There are 2 nested groupings, the coarsest first. Each group lies inside one group of the grouping before and may be the whole of it. The rows also spread widely along 2 directions, which tell nothing about the answers.
Known rows, each followed by its group in each grouping:
[  7   8  22 -31   9   9  25 -31  24  19  -3  -8  -5] : j_131 j_436
[ 32 -16  20   2  -3 -12  39 -25  10  33 -20   0 -18] : j_565 j_635
[ -5  -3  42  -1 -23  -2  19 -24  24   7 -19   9  -6] : j_512 j_821
[ 39   8  39 -12   4 -34  20 -25  20  42 -44 -30 -17] : j_565 j_424
[ 11 -22  17   4   5 -22   2 -17  -2  24 -32 -22 -29] : j_551 j_444
[ 10 -51  40  16  -6  40   1 -10  32  -8  37  18 -62] : j_551 j_130
[  6  19  24   9   4  -1 -11 -19 -11  40 -17 -20 -36] : j_551 j_67
[-28   7   0   7 -26 -38  16 -15 -13  36 -54  -6  22] : j_512 j_118
[-11 -38  13  33  -4  -5   2  -2 -38   9   3  -2 -31] : j_551 j_832
[-27   8   4  11   7  -1  35   7 -40   4  18 -35 -10] : j_131 j_847
[ 33 -36  20   0  -2 -31  16 -28   8  28 -32 -10 -14] : j_565 j_85
[ 31 -48  42   0  15   4  43 -47  47  10  -5  16 -32] : j_565 j_732
[-15 -16  -2   4  -7 -22  25 -21 -17  25 -37   3 -12] : j_512 j_828
[ 15 -36  28   7 -25  23  33 -47  54  13 -22   8 -13] : j_512 j_18
[ 45  -6  77  -4 -17   0   7 -53  48  39 -39  -9 -23] : j_551 j_832
[ -4 -21  39   5 -21  -7  24 -33  33  34 -38   5  14] : j_512 j_118
[  0   0   6  23 -26  -7  24 -40  16  23 -50 -13  -5] : j_512 j_18
[ -5  -3  37   1 -17   3  22 -14  19   1 -23   4  -8] : j_512 j_821
[  1   1  30  17  -6  -7  -9 -16   7  19  -7 -16 -45] : j_551 j_130
[ 30 -17  30  -9   8 -12  30 -22  15  31 -24 -12 -27] : j_565 j_424
[-10   1  37  -5  -2  21  40 -12  10   7   6 -25 -11] : j_131 j_847
[ 32 -34  24   4  -1   3  44 -20   3  24  -8   4 -29] : j_565 j_635

New rows, each followed by its group in each grouping:
[ 18   9  38  10   1 -11 -15 -32  24  29 -23 -19 -40] : j_551 j_130
[ 48   4  37  -5  -2 -19  36 -37  25  45 -37 -16 -18] : j_565 j_635
[ 17   3  48 -11 -22 -15  25 -66  41  44 -64  -5 -12] : j_512 j_828
[  1   1  51  -8 -22  -4  24 -29  29  11 -30   1  -5] : j_512 j_821
[  0  18  38  -4   3  10  35  -8   0  12   1 -38  -7] : j_131 j_847
[ 12  27  51   1 -15 -16  15 -42  32  14 -45 -11   0] : j_512 j_821
[ -6  22  12 -19   4 -10  19 -12  -1  16  -6 -23   4] : j_131 j_436
[ -9  -3  24  -4 -29 -15  23 -41  30  31 -53   4  13] : j_512 j_118
[  8 -13   8   7  -1 -29  -1 -15 -11  24 -42 -34 -32] : j_551 j_444
[ 10 -48  34  -3 -14  19  39 -39  32  15 -14  26 -19] : j_512 j_828
[  5  27  42  -8   1   5  41 -12   7  15  -6 -40  -7] : j_131 j_847
[ 19  33  44 -32   5   1  25 -40  38  23 -26 -14   4] : j_131 j_436
[ 26 -32  23   1   0  -9  42 -17  -3  31 -17   2 -26] : j_565 j_635
[  6 -22 -11  16   3 -61  12  -6 -35  33 -38 -17 -14] : j_565 j_85
[ 27 -54   5   5   0 -24  25 -10 -14  27 -15   3  -8] : j_565 j_85
[  2 -27  19   9   0 -12   3 -13  -1  17 -24 -21 -29] : j_551 j_444
[  2  23  32 -26   9  -1  24 -34  19  23 -17 -20   8] : j_131 j_436
[ 15  28  36   5  -3  -3 -13 -21   5  47 -27 -30 -36] : j_551 j_67
[ 27 -23   5   2  -1 -46   6 -19 -11  40 -41 -18  -8] : j_565 j_85
[ -8 -23  35  -8 -21  -6  29 -43  44  30 -36   9   7] : j_512 j_118
[ -3  40  24 -20   7 -16  21 -24   4  23 -27 -27   0] : j_131 j_436
[ 15 -17  36  14 -15  -8  -4 -24   1  33 -23 -17 -19] : j_551 j_832
[-23  31  22   7 -22 -35   8 -12  -9  17 -46 -20  -1] : j_512 j_821
[  6  12  49 -15   4  15  38 -20  19  15  -4 -35  -1] : j_131 j_847
[ -1  25  38  -6   4   2  32 -15   7  19 -17 -40  -5] : j_131 j_847
[  1 -33   8  16 -18   6  31 -33  15  17 -25   5 -15] : j_512 j_18
[  8  -7  -5   8  12 -35  17  -1 -23  30 -27 -24 -23] : j_565 j_424
[ 12 -26  34  28 -13  -9   3 -14   1  23 -19  -9 -26] : j_551 j_832
[ 40  -9  35 -18   9 -24  25 -24  21  36 -40 -20 -22] : j_565 j_424
[ 18 -51  31   2 -15  18  41 -36  33  13 -10  30 -22] : j_512 j_828
[ 21  15  27  12   6   2  -6 -28   2  36 -12 -17 -35] : j_551 j_67
[ 26 -17  20  -6   6 -18  17  -7 -13  36 -23 -20 -30] : j_565 j_424
[ -2   8  49  -9 -32 -20  29 -41  47  36 -60  -2  19] : j_512 j_118
[-14 -16  -4  21 -24  -9  25 -23  -5   9 -35  -4  -8] : j_512 j_18
[-12  -7  33   3 -13  -5  28 -25  16   7 -22   5  -9] : j_512 j_821
[  4 -26  18  19 -25   8  28 -37  22  17 -40  -3  -3] : j_512 j_18
[ 20  -1  76 -11 -25   9  28 -46  71  14 -37   6  -6] : j_512 j_821
[ 14 -16  28  11   2  25  -5  -9  -7  20  17   0 -42] : j_551 j_67
[ 22  42  47 -36   3  -2  22 -51  53  30 -34 -26   0] : j_131 j_436
[-11  20  34  -4   1   6  40  -6  -8  16  -5 -38 -11] : j_131 j_847
[ 12  29  41 -13   3   3  37 -24  24  16 -10 -47  -8] : j_131 j_847
[ -9 -20   6   0 -11 -12  28 -34  -4  32 -37   6  -8] : j_512 j_828
[-18   2  17  10 -18  -9  20  -9  -8  10 -17  -1 -11] : j_512 j_821
[ 32 -26  25  -3  19 -10  26 -20  10  21 -20  -5 -24] : j_565 j_424
[  7 -14  -2  10   8 -25  16  -2 -26  27 -15 -20 -23] : j_565 j_424
[ 34 -11  22  -4  -6 -43   9 -33   6  45 -51 -26  -7] : j_565 j_85
[  2  22  40   2 -23 -24  17 -32  17  11 -43  -6  -4] : j_512 j_821
[ -1 -20  13  24 -29   5  24 -21  14   7 -35   1 -14] : j_512 j_18
[ 19  18  36   9   6   7 -12 -30   5  48 -17 -22 -36] : j_551 j_67
[-13 -36  28   7 -21  15  31 -15  17 -14   3  28 -23] : j_512 j_821
[ 15  24  21  17  10   3 -12 -20 -14  39 -20 -23 -32] : j_551 j_67
[  4 -36  45   1 -27  19  29 -48  57  24 -21  25   6] : j_512 j_118
[ -3  11  10  22  11   3 -11  -4 -34  31  -5 -12 -43] : j_551 j_67
[ 16  41  58 -19  -2  -1  30 -27  31  24 -23 -51  -4] : j_131 j_847
[  5   1  48  -3 -20   0  25 -23  32   8 -18   9  -9] : j_512 j_821
[ -3  11  41  -5   0  22  46  -5   9   9  10 -34 -12] : j_131 j_847
[ 10 -11  30  18  -4  -5  -6 -16  13  20 -12 -11 -46] : j_551 j_130
[ -8 -24   7  23 -27   5  33 -24   3  11 -36   3  -4] : j_512 j_18
[ 44 -36  35  -5  12  -4  29 -32  29  24 -16  -7 -29] : j_565 j_424
[-40 -18  -5  16 -23 -29  24  -7 -14  24 -30  11  12] : j_512 j_118
[  7  -4  60  -2 -19   6  26 -40  42   7 -18   5  -8] : j_512 j_821
[  7  35  48  -7 -25 -26  13 -36  34  23 -57 -11  -2] : j_512 j_821
[-13 -33   8  29  -3   2  -5   2 -21  12  25  -6 -45] : j_551 j_130
[-17 -11  -9  25 -35 -15  27 -26  -6  17 -45 -11 -14] : j_512 j_18
[-15   1  32  11 -19 -11  20 -22   7   8 -22   9  -1] : j_512 j_821
[  4  16  24  13   3   4  -7 -19 -18  40 -15 -19 -31] : j_551 j_67
[  6   6  25 -23  14   5  28 -24  25  13  -6 -12  -6] : j_131 j_436
[-30  -7  -2   7   8   7  41  20 -40  -1  26 -24 -14] : j_131 j_847
[-11 -13  41  -2 -28 -15  28 -41  34  37 -47   5  11] : j_512 j_118
[ -3 -12  44  -4 -20  -2  27 -22  28   5 -20   6  -9] : j_512 j_821
